The rows of a group lie close to one hidden flat surface of 5 dimensions, which may be shifted away from zero. Surfaces can cross.
Some rows, each with its group after it:
[  8 -14  14  -5   8   1 -15  12  14 -20 -30   8 -15 -16]  (3)
[-41   8  13  19 -10  20 -14  16 -39  17  37  20  18   8]  (4)
[ 53   3  12  -9 -18  15   8  -3  19 -18  25  13   1  -7]  (0)
[-13 -15  11  -2   7  -2 -14   7 -20  -1 -21 -10 -12  -8]  (3)
[ 13  -2  18  10   0  -4   0  10 -13  22 -23  -7 -22   6]  (4)
[ -1  14  -4  26 -14   6   6  -3  19  -3   7  24  14  22]  (1)
[ 16  -6   1 -19 -12   3  11 -20 -21  -1  12 -21  -1  -3]  (3)
[-6 17 -7 11  3  4  2  3  3 11 61  6 19  7]  (4)
[ 28  -5   3  -6 -37  18  14 -24   6 -28 -23  17   6   8]  (0)
[ -9   7 -16  19  17 -15   9 -12  29  -3  -3  -8  -3  10]  (1)
[-33  25  -2  34   4   7  -1  17  -5  30  41  23  17  17]  (2)
[-48   4  -6  16  12   0  -2   8 -14  19 -29   9  -4   6]  (4)
[ 13 -11  18  -3 -14  12  -9  -4 -19 -13  21  -7   1  -1]  (3)
[ -9  -2  -5   3 -35  15   5 -22 -14 -16   1  13  24  20]  (0)
[ -2   2   5   8  -7  -5 -25  35  10  -1  12  28  25   7]  (1)
[-18 -19 -22 -16   0 -24 -16  -6   3 -23 -29 -18  21   6]  (2)
[-18  17  -6  37   6  -7  12   0   7  30 -15   6  -9  25]  (4)
[-31   4  -7  -2  13 -13  -7  28 -12  36 -48  14  -2  -4]  (0)
[-19   1 -17 -18  28 -16  -2   7   6   9  -6 -14  -3 -18]  (4)
[ 17   2   5   0 -16   7   0   4   7  -5   0  17   7   3]  (1)
[-28   7 -21 -10  31 -20   4  13   4  30 -28  -9  -6 -10]  (3)
[ -4  16 -10  23   0   0  10  -6  18   4  24   8  10  18]  (1)
[  4   6  15  15   3  -2  -5  19 -18  32  18  -4  -8   9]  (4)
[ -8 -10   5  -4  11  -2 -10  -5 -22  -2  38 -30   0  -5]  (2)
[ -4   0   4  16  29  -1  -1 -10  18 -14  30 -19 -15  -8]  (0)
[ -2   5 -17 -12  16 -12  10   3  15  11 -20  -2  -4 -10]  (3)
[  4 -15  13 -16  13   1  -5  -1 -17  -2 -14 -23 -25 -21]  (2)
[-35  -5   8  11   3   3  -5   9 -24  16 -48   7 -16   3]  (4)
[ 36  -3  12  -1 -41  20   7  -7  13 -23 -31  36   5   7]  (1)
[-33  -8  -9   0  -5   0  -1 -13 -14  -6 -44  -2  -1   7]  (0)
[-33   0  -4   7  15  -9 -14   6 -19  12  34 -18  11   5]  (2)
[-42   4  -6  12  18  -8  -5  13  -7  21 -29   4  -7   2]  (2)
[ 15  -6   2   1 -15   2  -1   1  19 -17 -42  19  -1   3]  (1)
[  5  -5  12   4   0  13  11 -14  -6  -7 -23  -6 -26  -6]  (2)
[ 25  11  -7   5  -9   9  30 -32  15  -5  23  -7  -6   8]  (1)
[  1   6   0 -19   7  -8 -23  39  -7  18  44  11  27 -13]  (2)
[ -7  12 -24 -16  27 -19   9  13  21  23 -11  -1  -1 -14]  (3)
[ 26  -4  10 -11  21  -3  -3  10  16  -4   7  -9 -18 -23]  (0)
[ 3  8  4  4  2  4 -7 11 -1  4 52  6 14  0]  (3)
[-18  12  -4  37  23   0  11  -5  30   2 -13   5 -22   7]  (0)

New rows, each followed by its group:
[ 23  13   1   2 -28  24  33 -26  -3   3  -3  14  -5   8]  (1)
[ 16 -19  -8 -27 -12 -11  -7  -9  10 -33 -27  -9  11  -5]  (2)
[-35  -6  -7 -12  25 -21 -21  27 -13  20 -19  -8   4 -12]  (2)
[  2  11 -26 -24   7 -13  25 -14  -1  22   2 -18   5  -4]  (3)
[  9  11   3   0   3  -2 -11  19  -1  12  61   6  21   0]  (1)
[-25  -4 -19  20 -12  -8  -3 -26   3 -23  20 -11  29  31]  (2)
[ 22  11  -5  -9  16  -6  -4  21  34  -2  32  14   9 -16]  (3)
[-10  -1   6   5   8   4   1   0  -8   6 -10  -3 -14  -5]  (2)
[ -7   6  -8 -16   6 -11 -17  38  11  16 -15  28  20  -9]  (2)
[  8  -2   2 -21 -19   5  -7   8 -18   3   6  10  18  -2]  (0)
[ 16   1  -6   0 -24  10  25 -36  -4 -10  -7  -5  -1  13]  (3)
[ 24  -5   9  -1  26  -3   0  -2  27 -17   9 -17 -28 -21]  (0)
[ 39  -9   5 -16  -1  -8 -12   6  23 -25  18  -5   7  -9]  (1)
[ 21  -1  14 -10   0  11   0   8  -3   0   7   4 -11 -16]  (2)
[ 31   9 -20 -23   5  -8  21  -8  38  -4  -6   3   0 -14]  (3)
[  2  -9  -3   6 -14   3   3 -26   3 -26   7 -11   8  13]  (2)
[ 28  -8   0 -29  10  -6  -3   8  14 -10  -2  -6  -6 -24]  (3)
[ 14  -9  -6 -16 -12  12  14 -27  15 -35 -24   5  -4 -10]  (4)
[ -1 -19  32 -17  -3  10 -24  24 -49  11 -15  -6 -16 -19]  (4)
[-19  10 -10  11   2  -2  10  -6  -2  14   1   1   4  10]  (3)
[  2  12 -14 -16  28 -15  -4  23  24  16  19   4   6 -18]  (3)
[-27   8 -24  -5  11 -13  19 -13  -8  25 -36 -14  -7   4]  (3)
[-44 -15  -7   2   9  -2 -12 -19 -24 -18  17 -29   7   1]  (0)
[  0  -9  10 -26  22  -9 -22  25 -26  14  35 -25  -3 -25]  (2)
[ 14   4   5  -5  10  -1  -5  16   5  10  22   3  -2 -11]  (0)
[ 26   1   6   0 -20  14   9  -9  14 -19  -7  18   0   0]  (2)
[ 17 -11   7 -26 -13  15  -4  -7  -6 -25  14   0   4 -18]  (4)
[ 12 -10   1 -17 -14   5  12 -22 -22  -5  -7 -21  -6  -1]  (3)
[ -7 -11   5 -21 -10   1   3 -17 -58  15  18 -39  -1   1]  (3)
[-24  15   4  21   8   8   4  13  -3  25 -10  20  -9   3]  (2)
[ -9  13   1  20  -5  11   8   8  10  11 -18  31  -3   6]  (2)
[-10  22  -2  32 -30  21  18  -5   3  13  -1  40  14  27]  (1)
[ 14  -7  -5 -19 -10  -4 -10   8  10 -13  -2   8  18  -5]  (2)
[-40  -1  -9   2  -1  11   3  -9  -7  -9 -32  14   2  -2]  (4)
[ 10  -2   2 -21   2  -6 -19  21  -8   1  44  -4  21 -13]  (2)
[ -5  -2   0   0 -14   7  10 -21 -27   5   9 -15   3  10]  (3)
[ -2  -7   0 -20  22 -13 -12  18  -1   6 -14  -9  -9 -21]  (3)
[  6  -5  11 -20  -4  13 -12   8 -21  -8  38  -1  11 -18]  (4)
[-54 -10  -9  17  23 -14  -7 -14 -28   7  -2 -37  -8  10]  (2)
[  7  13 -24 -13  -8  -3  31 -28  -3  17  12 -13   7   7]  (3)
[ 23  -3   5 -12 -10   3  -8   0  -2 -15  42  -4  16  -4]  (2)
[-45 -11  -9 -16  12   4  -7   3 -15  -6 -43   3  -5 -18]  (4)
[-48   3 -22  22   1 -13  -5  -5   2   3 -16   4  19  26]  (2)
[ -6  -5 -10 -29  24 -17  -3  11 -10  19 -11 -22  -9 -20]  (3)
[ -5  -4  -8 -19  24 -16  -5  15   7   8 -27  -7 -11 -19]  (3)
[  2 -13   0 -23 -11   0  -3  -1 -11  -6 -41   0  -3  -9]  (0)
[ 34  -4   4   1 -26   9   6 -10  24 -28 -19  19   2   6]  (1)
[ -2   0   3  13  -7   8   6 -17  -2 -10   6  -1  -1   9]  (2)
[-16  -3  -5   3  -5   2  11 -18 -13   4 -34  -9 -11   7]  (3)
[ 42  -3  15 -12 -18  17   1  -6   1 -20  46   1   7  -7]  (2)
[ -2  -9  12   8  13   1 -17  17  22 -18 -31  15 -13 -11]  (3)
[-36   3  -9   0   5   7  -1  -2  -6  -2  -3  11   9  -4]  (4)
[-25   6  -5   1  -4  -3  -2  15 -12  23 -26  16   8   5]  (0)
